The rows are grouped in 4 ways, from coarse to fine. Each group lies inside one group of the grouping before and may be the whole of it. The rows also spread widely along 15 directions, which tell nothing about the answers.
(in the rows, 128 means zero)
Known rows, each followed by its group in each grouping:
[162  86 102 139 133 130 127 136 123 161 132 116 138 146 100 104 133 170
 123 165 124 115 115 155  68 111 169 175  62 111  88  91  87 129 148]	favum rop k387 dako
[110 175 148 144 117 115 125 121 121 146  97  77 113 136 163 163 154  85
 150  95 138  61 133 155 140 153 119  77 152 107 190 114 119 161 192]	lukim Kepu k969 Tila
[200  91 132  82 124 110 152  74 101 131 144 126  92 123 127 102 160 144
  94 144  97  73 121 175 120 147 100 130 101 144 115  73 131 148 165]	lukim Kepu k969 Bukub
[112 127 134 147 124 152 143 135 136 123 134 111  97 122 164 132  98  75
 172 158 118 136 139 130  96 158 144 115 159 121 142 152 128  99 108]	lukim Kena k797 kinu
[125 134 160 120 126 135 150  86 135  68 166 210 105  67 158 134 113 139
  80 100 138 155  78 103 153 112  74 114  92 128  70 128 164 119 122]	favum Funur k687 ret
[166  91 151 118 125 165 111 131  81  91 111 133  98  85 175 118 154 183
  53 123 162 120 133 156 132 153  85 131 119  81 109 119  98 149 114]	favum rop k721 runup
[178 100 167 145 168 154 128 100 122 106  70 115 151 150 144  68 152 120
 142 156 162  81 139 139 169 153 108 133 122  72  96 155 126 127  79]	favum Funur k687 tafum
[119 142 146 139  74  94 124 122 139 116 173 180  54  82 143 145 114 152
  96 135  92 157 102 159  64 113  94 105 142 133 101 104  99 127 129]	lukim Kepu k688 kel
[128 123 148 171 101 126 114 108 132 128 129 154 134 102 113  98 123 153
  89  74 132 118  63 111 153 125  84 150  58  92 112 102 158 133 134]	lukim Kepu k405 matan
[182 132 153 133 152 174 132 109 148 137  86  86 157 223 115  91 146 148
 176 182 118  84 164 167 139 186 135 134 117  90 141 118 146 146 161]	lukim Kena k797 dafa
[133  89 110  76 129  98 134 106 113 110 173 158  79  86 147 151 122  79
 127 153 125 121 117  92  90 108 145 108  92 203 105 130 111 109 145]	lukim Kepu k405 Nekon
[154 125 139 130 165 163 193 126 112  84 161 127 133 104 158 106 134 119
 118 116 125  69 157 173 165 147 169 111 138 114 134 124 185 150 140]	favum rop k721 runup
[134 120 110 132 165 123 125 110 127 107 137 142 176 140 111 148 145 164
 113 145 132  80 108 123 162 112 158 112  78 148 115 115 135 150 200]	favum rop k721 runup
[129 110  81  87 159 191 151  83 126  81  97 131 187 114 171 133 130 116
  82 121 128  72 101  64 131 136  75 172 126 117  93 183 132  96 100]	favum rop k721 runup
[136 160 165 151 122 105 113 122 160 108 115 174 116 138 137  88 123 140
 106 124  86  91 120 145 152 147 129  90 184  98 125 120 143 150 106]	favum Funur k687 ret
[128 162 147 170 141 118 133  92 155 166  90  92 172 189 108  89 144 134
 163 147 119  77 128 176 114 101  96 141 118  76 105 103 118 139 142]	lukim Kepu k969 Tila
[100 149  97  81 104 186 149 160 161 103 152 148 139 139 139 115  81 144
  84 113  72 106 171 103  75 125 136 164 175 150 125 132 159 124 108]	lukim Kepu k405 Nekon
[148 134 110 181 135 146 126 121 134  80 145 122 131 129 139 170 167 190
 118 167 133  71 111 175 109 150 137 107 132  91 114 172  92 147 176]	lukim Kepu k688 kel
[140 132 151 100  92 136 102 105 137 146  82 121 102 150 149 130 122 103
 131 137 108 134 113 102 113 174  59 124 133 128 149 110 121 113 136]	lukim Kepu k405 Nekon
[143 116 182 191 101 162 142 151 117  84 128 135 135 101 124  95 118 194
 101 131 162 108 149 190 154 123  83 117 147  89 122 156 148 144  84]	lukim Kepu k405 Nekon
[179  94 155 176 115 133  96 134 133 101 101 140  97 123 149  97 151 147
 134 171 148 110 116 139 108 167 116 122 124  76  97 180  73 116  72]	lukim Kepu k969 Bukub
[111 137  86 103 150 209 155 123 155 102 137 111 195 170 120 167 116 161
 144 161 151 126 149  95  84  99 120 182  68 142  81 155 126 106 178]	lukim Kepu k969 Tila
[144 164 108  67 172 183 191  65 150  88 163 132 132 140 184 161 159  89
 142 122 132  93 125 104  98 133 107 150  69 121  78 142 153 122 191]	lukim Kepu k969 Tila
[165 110 112  92 192 162 155  67 130  85 114 138 173 144 153 113 159 124
 111 163 131  62 125 111 153 132 109 139 112 124  82 153 142 124 137]	favum rop k387 dako
[117 139 162 119 158  87  57 103 147 132 117 185  97 131 156  66 151  81
 105  83 123 109 105  62 157 123 141 118  70  99  96  94 136 147 121]	lukim Kepu k405 Nekon
[ 95 159 161 169 159 160 135 146 142 102 127 129 183 145 114 151 119 145
 160 118 195 118 144 127 175  89 157 106  72 118 115 139 156 150 180]	favum Funur k687 tafum
[160 105 128 206 104 151 118 152 153 105 132 144 140 135  96 173 115 183
 162 163 154 154  60 119 131 177 164 124  50 110 123 158 119 109 178]	favum Funur k687 ret
[131 137 112  40 103 164 144 115 122 105 144 118  81 132 177 204 128 120
 123 165 122 123 155 128  55 150  99 107 150 177 139 140  91 128 184]	lukim Kena k797 kinu
[124 106  84 111 121 118 191  93 127 109 174 126 147 110 113 162 110 123
 137 170 115  67 112 149  71  78 127 127 127 191 104 168 114 110 141]	lukim Kena k797 kinu
[157 108 155 119 101 136  86 178 134 128 115 165  57 120 162  72 116 148
  88 147  94 151 159 137  82 170 157 129 170  93 118 100  94 134  72]	favum rop k387 dako
[129  92 118 186 128 108  91 165 121 121 145 146 120 109 101 117 110 173
 107 144 120 120 102 139 137 137 206 115 109 123 127 108 114 138 144]	favum Funur k687 ret

New rows. What belongs after each?
[166 120 158  86 125 134 142 102  80 118  86  87 111 114 172 172 174 115
 118 135 180  66 148 164 146 149  79  76 139 138 165 130  96 161 183]	favum rop k387 dako
[101 144 130 190 118 125 131  90 144 103 142 153 173 105 110 153 129 166
 112 111 150 106  55 118 146  85  71 127  70 111  92 150 139 126 158]	lukim Kepu k405 matan
[164  85 120 139 107  98 132 125 119 165 129 114  81 109 130  68 121  64
 138 106  95  85  98 118  98 164 170 149  99 114 141 104 126 114  98]	lukim Kepu k405 matan
[150 104 179 186 124 131  69 113 138 108  81 156 154 142 104  95 134 165
 126 140 163 136  86  90 203 153  79 115  70 102 117 140 141 125 123]	lukim Kepu k405 matan
[141 100 163 153 137 156 127 141 120 120 120 135 129 120 122  91 106 137
 132 125 157 150 130 126 157 136 141 142  80 105 109 105 155 122 114]	favum Funur k687 tafum
[118 135 125 119 140 157 133 107 158 123 157 158 179 177  68 109  94 206
 109 166  87 157 140 134 136  95 111 163  83 158  85  62 180 127 186]	lukim Kepu k688 kel
[125 101 116  52 147 132 164  94 100 110 147 121 149 123 113 140 116 122
 115 160 138  94 179 129 127  75 109 122 118 218 114 112 140 127 166]	lukim Kepu k688 kel
[129 155 130 136 167 154 112 136 136  67 144 139  88 116 198 133 163 111
 112 128 119  73 159 130 139 179 175  87 175  86 134 163 125 154 143]	lukim Kepu k688 kel
[138 139 140 156 146 126  95  79 158 145  69 130 155 175 127  98 139 131
 137 156 106 117  75 115 131 144  81 147 115  69  89 113 111 114 121]	favum Funur k687 tafum
[147 134 142 172 124 136 140 138 178  94 153 184 154 148 101 159 122 175
 168 180 149 148  95 120 113 115 155 112  59 139  83 163 122 119 168]	favum rop k387 dako
[105 121 120 147 200 153 111  73 122 105 116 133 128 105 190 144 138  72
 139 155 135 151  80  77 165 156 111 121 104  95  96 127 140  90 150]	favum rop k387 dako
[154 100 120 150 168 129 149  81 117  56 148 153 110  87 161 126 133 138
  94 190  77  81 103 164 170 170 119  83 217 129 113 151 150 119 110]	favum Funur k687 tafum
[126 104  80  79 150 154 140 118 111 155 139  91 148 146 115 101 124 130
 101 121 110  84 159 126  82 101 159 190  83 138 106  77 124 132 160]	lukim Kepu k688 kel
[140 125 139 140  80 155 205 122 116 113 176 127 125  86 116 129 113 181
 106 116 157 117 137 206  55  63  76 165  91 114  77 130 119 131 118]	lukim Kepu k688 kel
[120 143 169 155 112 146 128 120 126 110  84 105 145 138 135 136 125 135
 144 150 157 104 155 153 152 131  66  95 169 116 146 158 121 128 122]	lukim Kepu k688 kel
[126  84 135 170 184 169  97 130 115 127  97 100 159 149 124  50 110 131
 135 178 127 132 166 127 167 142 142 158 135  90 103 112 145 103  81]	lukim Kepu k969 Bukub
[161 145 145 111  96 129 125 119 133  94 118 127  65 120 184 172 153  95
 136 143 111  84 123 131 117 207 109  64 181 132 175 162 109 140 158]	lukim Kepu k405 matan
[105  94 126 148  79 170 135 159  87 145 129  83 115  80 128 161  97 149
 120 109 189 167 131 139  75 105  97 167  66 121 128 118  96 108 141]	lukim Kepu k688 kel
[101 182 129 142 158 124 132  89 154 134 151 134 142 153 135 125 144 137
 123 115 100 102 113 149 122  99 121 130  98  96  95  75 148 151 196]	lukim Kepu k969 Tila
[146  81 131 161 166 141  88 120 126 138  96 115 130 148 129  69 131 101
 157 159 144 134 124  90 134 154 157 163  69  87  95 130 113  96  97]	lukim Kepu k688 kel
[137 146 190 136 115 140 107 133 126 119  63 129 137 136 153 121 142 126
 123 109 172  98 141 125 178 148  83  88 139 101 158 137 128 153 128]	favum rop k387 dako
[112 111 140 173 152 155 129  70 118 129  89  93 171 140 126 100 110 140
 132 191 112 133 115 159 154 123  28 144 167  97 105 117 145  91 101]	lukim Kepu k405 Nekon
[112 101 156 179 105 144 128 135 143  96 138 160 148 114  96 144  83 176
 159 201 170 199 122 123 113  81  80 125  94 157  72 165 110  80 103]	lukim Kepu k969 Tila
[157 129 120 100 152 154  94 138 180 119 108 173 148 194 128 112 132 130
 151 158 117 138 121  51 109 158 181 151  51 122  88 134 117 116 148]	favum rop k721 runup
[130 133 150 118 130  92 123 108 159 130 137 163 156 170  84 124 129 142
 164 176 148 112 137 124 105  55 124 110  67 177  79 132 108 135 156]	lukim Kepu k405 Nekon
[144 120 135 163 118 159 141 144 163  95 141 171 158 131 101 119 105 166
 127 118 140 128  90 101 138 133 155 151  61 114  95 148 157 120 129]	favum Funur k687 tafum
[136 131 115 116  93 113 144  97 155 101 134 164 130 110 132 155 123  94
 130 111 118  79  70  70 115 133  98 115 101 164 126 178 131 110 136]	lukim Kepu k405 matan
[118 138 122 113 119 140 109 127 112 157  64  55 161 168 130 145 137 115
 136 130 134  55 161 136 140 144 105 112 162 137 188 117 109 147 173]	lukim Kepu k969 Bukub
[145 116 143 129 156  41 113  76 129 111 181 187  67  99 140 120 156  84
 129 148  91  91  84 127 149 126 164  62 100 168 111  96 138 144 172]	lukim Kepu k405 Nekon
[123  99 127 147 132 197 106 148 116  83 123 129 157 119 127 121 123 215
  81 153 177 141 157 130 114 106  97 168  97  95  75 157 103 123 109]	lukim Kepu k688 kel
[107  98 103 159 124 165 105 189  98 143 108  60 126 124 134 112 109 135
 121 136 137  95 184 153  95 144 185 149 164 101 162 129  94 129 112]	lukim Kepu k688 kel
[159 144 159 126  96 193 137 141 166  56 158 197 110 117 158 140 138 190
  95 111 165 147 117 107  95 139  89 148  59  90  69 179 132 133 123]	lukim Kepu k405 Nekon
[138 115  87  86 118 197 192  91 131 106 125 119 187 121 127 156 107 148
 103 114 149 101  96 102  84 102  70 198  71 132  80 158 133  98 135]	favum Funur k687 ret
[131 144 109  38  88 163 139 138 146 116 148 157 103 128 147 145 113 125
  83  77 107 113 145  75  76 137 126 157  91 162 129 110 139 135 163]	lukim Kepu k688 kel
[168 121 153  94 143 166 135  91 135 115  79 122 126 152 173 141 147  96
 162 179 158 137 129 105 116 165  73 123 109 114 103 155 103 103 132]	favum rop k387 dako
